The first 9 rows are patterns. Each new row is the sum of 2 different patterns, raised or lowered, with some noise. Before adding, each is slid sideways (what falls off one end comes back at the other), maybe read backwards, and multiplied by a number that may be negative. Names go in the order of the patterns.
Some rows, each with the names of its patterns after it:
[-12  -1   0   3   8   1   9  -9 -17  -5   4   4   1  -7   6   9  -2   7
  11  -3   5   8   2 -14  -7   4   1 -10 -20  12   5  -1   0   4  -8  -2
   2]	K27
[ 11  15   1 -17 -13   3   1  -5  11  17   4   1   6  -2   1   5   8  13
  -2   6   3  -9  -3  -2  -7  -3   4   5 -17   4  -7   8  10  -4   0   6
  -3]	K592
[ -2  -4 -14  10  10   2   9  -9  -7   9  -1  -3   2   2  -2   1  -2   1
   0  -2   6  14   7   4   8  -1   7   3  -5   4  -2  -2   1 -13   6  -1
   3]	K972
[  1   8   4  -6   6  -2   0  -5   5  -6  -1   5   8  -3 -11  11   1 -12
  -2  14  -5  -2 -11  16   9  -7   7   3  -4   2   0   3   6  14  -6   2
  -6]	K463
[  2   1  -2  -2   6 -13   2  14  -4   2  -9   3  -3  -3  -4   4   7  11
   1  -4  -2  10 -19   0  -4  -1   0 -16  -5   7  -3   5 -12   0  -1   1
  -5]	K78
[ 18  11   7   1   9   4  -9   1 -10  -2  -4  -1   5  -3 -13  14 -10  -2
  -2   6  -9   9   0  -6  15  10   2   0   9   5  -5   2  -4 -11 -12  -4
  -4]	K799
[ -5  -2   1   3  19  24  -2 -12   9  13  -7  -5  -2  -9  11  -4   1  -1
   4   5  -7   9   6   6  19   2   7  -7   5  -5   4   2   5  -6   1  -2
  -9]	K807
[ 4 -3 -5  5 -1 -7 -2 -3  2  1  4 -4  1 -7  6  1 -8  6 -4 -5  5 -4  2 -2
  2 12  4 -3 -8 10  0 -2  4 -4 -6  5 10]	K789
[-11   3  -2  23   5  -3  -3   4  -6  -9  -9   4   9   7  -2   0   3  12
   5 -11   8  -8  10   3 -15  -2 -13  -4   6  -6  -2   4   2  -2  11  -9
   2]	K274

New rows, each followed by the names of its patterns:
[  0   4   1  -8   0  -7   7  -7   5  -4   5  -7 -11   3  -6   1   8 -22
   5  -6   4  -2  -2   4   7 -11  -6   0   4 -10  -4  -1   6   0 -11   5
  -6]	K463 K78
[17  5  8 20 -1 20 13 15 38 17 12 -5 24  7 11 15 10 -2 16 17  6  2  3 16
 12 19 28  5  2 17 25 -1  7  0  8 20 -2]	K807 K789
[ -5  -6  -1  -1  -7  -8   3   2  -2  13  19  -5   0 -18   0  -8 -11  -8
   4  -2  -5  11   3   1  -5  -1  -3   8 -14   9  -4   3   0   6 -12  -1
  -1]	K463 K799
[ -2  -8   9  -1  11   7  -3  -4   3  -2  -2  19  21  -7 -18  13  14 -11
   4  -4  -5  12   5  -8  10   8   3  -3  11   9  14  18  10   5  -9   4
  -7]	K799 K807
[ 18  19  -7  -1  22   2  12  12  12  14  -4  14   8 -12   5  18  10  15
  37  11   4   0   6  10  -6  14  24   7   2  29  15  28  15  14  10  19
  18]	K27 K592
[10 17 13 22 23 16 15 19 19 19 23 28 33 10 18 17 10  8 26 21 17 13 16 22
 19 18 24 14 18  3 22 19 16 13 15 16  6]	K592 K972
[  2   8  -6   6   4  -4   5  -1   5  -4 -19  -7   2   5  -8  -3   1   0
   3   8  -3  -8   5   1   6  -5   3  11  12  -1  -8  -1  -8  10   4   2
  -4]	K972 K789
[ 10  -9  -8  -9 -18 -11  -8   0 -16  -5   3 -10   6   4   2   6  -2 -17
 -17 -12  -6 -10  -5  10  -4   1   2   0  -6 -16  -5  12 -13   1  -1  -3
 -17]	K799 K789
[ 15 -11   4  11  11   1  -4   2  23 -12   1  10   4  -7  -8   2   2   4
   4   3   4   2   9  -8  -3  12  -7  13   8   3   0   7  -2   3   7   6
   4]	K463 K78
[  2   9  19 -13  -7  -5  -1   1   2  -1   1  20   4  -6  -8  -4  -4  -7
  16   7   1   1   6   0   5  -2 -13   5 -10 -14   8 -11  -7   3   7   7
  -8]	K27 K789
[ -2  -9 -10  -2 -16 -18  -2  -1   6   2  -7   0 -20 -16 -10  -9 -13   0
  -2  -2 -10 -16  -5  -4 -20   2  -5  -4  -1 -14 -12  -4   5  -4  -8 -12
 -15]	K592 K78
[  9   3 -20  -6  13   0 -12 -19   4   5  -1  15   8  -2   9   5   2  -4
  -1   3   1   9   4   1 -18   2  -1 -10  -3  -6   7   7  -2   7  -7   0
  11]	K807 K789
[19 13 25 16 16 15 16 25 12 14 12  7 26 27  5 14 37 37 23 14 12 16 10 17
 24  7 18 21 27 15 20 13 19 22 27 18 25]	K807 K789
[-18   1  -8   0   9 -14   5 -10   1   3  -4   3  -9  -1   0 -12 -10 -11
  -1  -3  -1  -6   1  10   0   0  -8   5  -4   7  -3  -4 -12 -19  -5   9
 -10]	K807 K274
[ -6  -5   4   7  -2   7   2   9  14   2 -11  14  -8  13   5  -7  -2  -4
   0   4  -8   3  14  -4   0  22  -3  -4  -3   8  10  12   1   5  -4   4
   1]	K463 K274
[  4  11 -13   8   1   6   4   0  -5  17 -13  -6   7   5 -12   4   3   8
   4   2   4   9   2  18  -4  -6  12  -3  -9 -12  -1  12  14  -4   6   0
   8]	K592 K78
[ 5  6 20 15 14  1  9  1 14  2 23  9 22 15 -6 15 10  5 11  6 11  2  6  5
 -6 21 12  4  3 13 22  9  5  8 -9 10  5]	K78 K807
[  8  11   8  -3   7  -1  -3  -9   7  -6   0   2 -12  -3   8  -3   5 -14
  21  -7   8   6  11  11   9   0   7   0  12  -8   0  -1  13  -1 -21  12
   3]	K78 K799
[  8   0   2  13   8   7   7  -1   6  -5   3 -10   1   6  17  10  14  -7
   3   0  -1   3   7  -5 -11  15  -3 -15  20   2  10  -6  13   6  13  -2
  11]	K463 K799
[  1  13  -2   3  -6   0   5   3   6  -2  -2  -9  -5   5  -4  -2  -1   9
   0   6  -3  12   6   0  18   6   0   8   1  -8 -19   4  11  -1  -5  15
   8]	K807 K789
[ -4  -1 -10  13  14  -4  16  -1   1  24   2   5  -4   7  -6   5   0   6
  -4   0   3   3   2   1   7   3  24  25  -5  -7   6  10  -5 -12   4  -8
  13]	K972 K807
[  0   5  -1  -6 -12  -2   1  -4  -9 -14 -10   1  -7  -5   1  12   3  -5
 -10  -3  -8   7   4  -8  -7  -6 -12   6  -2 -17  -4 -13  -3   2  -7   2
 -10]	K972 K274
[  0   2 -24  -7 -10  -1  -7  -7   0  -6 -13  -8 -34  -8  -1  -3  -7   2
  -9  -8  -6   2  -4  -3  13  -4   0 -11  -4 -10 -28  -2   9 -13  -1  -6
   1]	K78 K807
[  0  15   5   2   1  11   2  12  10   2 -13  -4  11   0  -1  15  23  12
  -1   4   7   3   8  19   5   1  12  18   0   1   6  -4   7   3   4  -1
  -1]	K592 K789
[ 10  -4   5  -6   0   3   2  -6   9   3 -12  -6  -3  -9  -9  14  26   2
 -14   7   9 -11   0   1 -15   8 -16   3  -2  -1  -1  -9   4  -3   4  17
  -2]	K592 K807
[  7 -16   0   1  -3   2   5 -10  -8   7  -7 -19  -4  -7   8 -12   4  11
  -3 -11   0   3  -9 -12   0   3  -8   5   5 -13 -13   4  -3 -14 -12   4
   3]	K27 K463
[ -9 -11  -3  -3   8  -2 -10 -22   9   2  -6   4 -14 -15   6   4  -3  -5
  -8  -2  -5 -13  -7  -7  -4  -1   6  -5  -2  -7   0   0 -10  -3  -7 -11
  -2]	K972 K789
[  3   3  -5 -10  -7  -6  -3 -10  -4   9   2   6   3   0  -6 -11   1  -4
  -8  -3   3   2   0 -10   6 -10   0  -3   6 -12   3   4  -9  10   9  -4
   2]	K799 K789
[  8   6   1  -3 -13 -19  -7   1  -7   6   2   2   2   3  18  -9  -7  10
 -10   6  -7  -4 -12  12 -10   1   4  -7  -1  -1 -13  -8 -14   5  10  -3
   6]	K799 K789
[ -8 -20 -14 -11  -5 -21 -20 -21   2 -23 -21 -12  -2 -15  -6  -4 -11   0
   2  -5 -16  -4  -5 -12 -13 -25 -25 -15 -13  -9   4  -4  -5 -18  -3 -10
 -24]	K27 K799
[17 15 17 13 15 16 10 -9  6 -8  4  3 16 19  6 20  6 16  4  0 17 13 -5 23
  3 11 -1 21 -1 11 12 -9 -8  4 13 -5  1]	K799 K789
[-15  -2  -5   5  -3 -21  -7 -11 -11  -5  -6 -20  -7   2  -3  -7 -11   2
  10 -13  -4  -2  -1   0   2  -7  -7   2  -7  -6 -10  -9  -6 -13  -1  10
  -9]	K27 K972
[ -2   8   5  11   1   1   2  16 -16  -2   3   3  -1 -19  -7  13   2   5
  -8   2  -6   9  -1   0  -4  -1   1   4  -7   0  19   0  -1  -1   4  -6
   3]	K78 K789
[ -1 -15  -8  -7  -4 -14 -13  -8  -9 -19  -2 -12 -16  -7   3 -23 -11 -21
 -11 -16 -17  -9   0  -8 -17   4 -13 -24   6  -3 -11 -20  -5   3 -13 -29
  -6]	K27 K463
[ 15  13  20 -15   4  22  10  -7  18  18   1  10  21  25   8  19  -3   5
   0  16  -1  -1  17  16  17  19   0   6   4  14  19   5  15   5  20  -3
   3]	K463 K799
[ 2 10  4  0 14  1  3  9 -5 -2 15  0 12  2  5  4 12  0  5  0  9  7  5  5
  7  9 13  8 -5  8 12  8  5  2  6 17  6]	K463 K789
[ -6   3  -3  -6  -6  -3   4   4   9  29   6 -17   5   4 -14   8   1  -6
   8  -3  -3  11   3   7  -5   5  10   3  12   2  -1  -9  -2 -15  -1   4
   4]	K972 K807
[ -2  27   4   4  -7  -2  11  -3   3   6   0   3  13   4  18  -6   4   7
 -20  16  -6  -2  -4   4   6  -2 -11 -10   0   9  11  -1  -6  22  -3 -17
   3]	K78 K274
[ 14  10   8   3   9   2   8  22  11   0  10  16   1 -11   4  19  11   5
  18  -1   1  17  20   4   8  -4   7  12   0  -1  10  -1   0  12   6   6
  10]	K592 K789
[ 3  4 13  4  4  7  1 -3 19 11  9 11 16 17 10 -2  6  9 -7  2  6 -2  2  1
  9  1  5  7 15  1  5 11  0  9 -1  0 20]	K27 K972
[  3  -9  13  11  -1  -4  -9   0  12   9   7  -2   8  -5  17   1  -5   2
   2  15  -8  -4   5  -7   3   1 -14 -10   2   5   6   0   2  11   2   5
   5]	K972 K789
[  2   4   4  -1  -6   2   3  18 -18 -10  10   6  -1   4   1  -2   2  -7
 -13  11  -8   6   6 -10  -1   1   1   2   2   3  -5  -1   1   2  -9   1
  13]	K463 K789
[ 3 14 -7  2  6  0  3 16  2  2  2  6 20 12 -2  7 10 17  5 -1 22 11  4 11
  1  1 13 -1 -4 24 17  8 -2 18 23  8  9]	K27 K807
[ -7   2  -8 -17   0 -26   0  15 -12   4 -19   2   5  -4  -6  -2   7  12
   0 -14 -13  -1 -14  -6  -9   0  16 -17  -4  -8  -3  -8  -2  -5  -2   0
  -9]	K78 K274
[-11  12  13 -13  -9   0   1   3  -3   2   9   2   3   1  -4 -14  -2  -2
   0  -4  -6   5   0   1   6  -2   4  10  -3  -1 -13  -2   7  20 -17  -9
   2]	K972 K789
[-27 -23 -14   2   3 -10   9  -9  -8   9  -3 -13  -2 -26 -14  15  -1 -14
 -13  -4  -2  -6 -11 -13   6 -11 -11  -5 -17  -8   0  -6   3   0  -8  10
   3]	K27 K592
[-2 -1 -1  4 -7  5  9 10 -9  3  5 -4 10 16 -4 -2 10 15  0  1  1 -9 -1 -6
 -3 16  0  7  7  0  5 -7  6 -4  2 -3 -1]	K799 K789
[-19 -23 -14 -16 -18  -7  -9  -9  -7 -16  -5  -9 -10   8 -21 -11 -10  -1
  -6   3 -17 -21  -9 -21  -3   1 -23  -7  -3 -16 -11 -10  -8  -7  -9 -13
  -8]	K972 K789
[ -1   1  -1 -18 -15  -8  -3 -11   3 -11  -1 -11  -2  -9  -3  -3  15  -1
   6   5  -7   7   2  -7  -3  -8   3 -13  -8  -7 -11   4   2 -10 -11  10
  17]	K972 K807
[22 16 14 19 25 18  3  9  4  3 -6  8  4 36 20  7 16 15 12  3 12 -3  9  6
  9  5 13 -3 27 -2 -3  9 14  0 18 -5 13]	K78 K799
[ 11 -19 -17  10  -4   1  -4 -19  -4  -4  -3  10   1  11   5  22  -3  -9
 -20  -8   6  -9  -7  16  10 -13   6  12  26 -23 -10  16 -15   2   2  -5
 -10]	K463 K799
[-10 -10   0  -1  -3   5  -8  -5   0 -17  -5  -8  -8   1  -9  -2 -10 -16
 -13   1  -4  -2   5   3  -1 -13 -14  -8 -12  -1   1 -13  -8   1 -13  12
  -5]	K592 K789
[-3 10 11  7  4  1 10  3 -1  5  2  0  9 12 -4  4 -6  3 13  0 10  0  2  5
  9  6  5  6 11 11  0 -6 11  0  1  3 -6]	K972 K789
[ -9   2  -4  -4   9  -1  17  -4  -3  -4   4   8  -3   1  -8   4  12  -2
  -3   2 -20 -16  -6  -3  -1   4   7   2   3 -10  -3 -12  -4   6 -15  -3
   7]	K78 K274
[ -1  -7  -3  -2 -16  -6 -17 -14 -26  -3  -9 -14  -8 -14 -10 -16  -6 -24
   0  -6  -1   7 -10 -17   3  -3  -8 -16 -18 -17  -8 -22 -23  -9  -4   2
  -7]	K799 K807
[-22 -11   3   8 -11  10  -3   7  -3   2 -22   8   6  -3  -8  20   1  13
  -1   8  10  -4  -8  -4 -15  -6   2   3   8  13   1  -3   6  -3 -14  11
  -6]	K78 K799
[  9   3  -1  -5   2  15   1  10  -3  -8  15 -15   7   7  -8  -9  -5  -5
   1   4   2  -2   6  -3   4 -17 -10   6  -7  -3   2  -6  -4   6  -4   1
   1]	K972 K78
[-16 -13   9 -10 -11   3 -11   1   1 -10  -9  -2   1  11   0  -8  -6   8
   1   3  -6  -2  -9   7  -2  -7  -4  15   7  -8  -9  12  -3  -6   2   3
  12]	K463 K274
[ 7 17  0  6  2  5 15 17 -3  6 28 16 11 11  3  8  2  7  8 -5  8 12 15 -1
 10  5 10 10 23  8  6 10  5 14  7  8 12]	K807 K789
[ -4   0   5   8   4   6   4  15  -1   6   1   8  10   8  11   1   4  11
 -10  15  11   5  -5  -1  -4  16   6   9   3   9   7   5 -11   4   8  -1
   2]	K972 K78
[14 18 20  2 33 15  6 19 13 15 22 28 22 29  7  5 15 15 18 20 10 33 17 18
 19 17 29 25 21 26 15 33 16 23 20 18 18]	K972 K78
[ -5   9  17 -17   2 -10  20  10  -6  12  24  10  -3   7  -3  -8  -6   9
  -6   8  10   9   0  17  26  -1  -3  15 -12  22   8   6  -7  20 -14   4
  15]	K463 K799
[  2   3 -12   5 -14  -8  -2 -16  -9  -5   1  -7  -3  -2  -9  -8   7   1
  -2  -4  10   0 -13  -8  -9 -27  -3  -1   1  -7  -2   6   1   1 -10   1
  -1]	K463 K807
[-15 -19 -17  -8 -13 -11  -4 -11  -9 -13   4 -18  -6  -8 -30  -7 -14 -14
 -18 -16 -12 -14 -12 -11  -5  -7 -15 -14 -21 -11  -3 -17  -4  -7  12 -13
 -24]	K78 K799
[15  9  7  4  5 22  6 10 12 -8 -4 21 19 14 23 24 15 -3 -5 13  4 14 16  6
  0 19  3 33  8  1 21 16 11 20 18 10  4]	K592 K789
[ 7 11  1 13 11  4  2 11  2  7 17 -5 -6  7  8 -4 -6  5 11 13 11 16  9  0
  1  1 -3 -6 -3  4 11  9 10 12 12  2  9]	K799 K789
[  1  18   7  13  15   0  11  -4 -10   0  -1   8   6   9   2   7   8  12
   0   4   4   5   4 -11   4  -6  19  -9   2   8   4  -4  -6 -14   1  -2
   7]	K78 K799
[-14  -5 -12   6 -24  -7 -20 -10   5  -9 -14  -6  -3   8 -12 -12 -15  -8
 -29 -12 -19 -16 -11  -9 -13  -8 -20 -11 -20  -9   5 -20  -8  -7 -16 -29
  -6]	K78 K274
[-16   6   6 -11 -11  -2   4 -11  -9  -6   1 -10  -3  -6  -2 -14   6 -10
 -21  -4  -3   0  -4 -14  -8  -6  -9 -12 -10 -10  -8   0 -20  -5   3  -2
  -2]	K463 K78
[ 2  2  7 -5  0 18  7 17 -6 12  4 14  6 22 14 11 12 10  0 14 22  7  8  7
  5  5  2  0 21 21 12  9 20 20 21 -8  8]	K78 K807
[ -6   4  -1   3   1  -7  -1  -1   5  -4 -16  13   1   5   8  -2   3   3
   0  -1   3  -6  -4   1  -3  12  -2  -5   9   0   4   4   6   7   5  -1
   1]	K972 K78
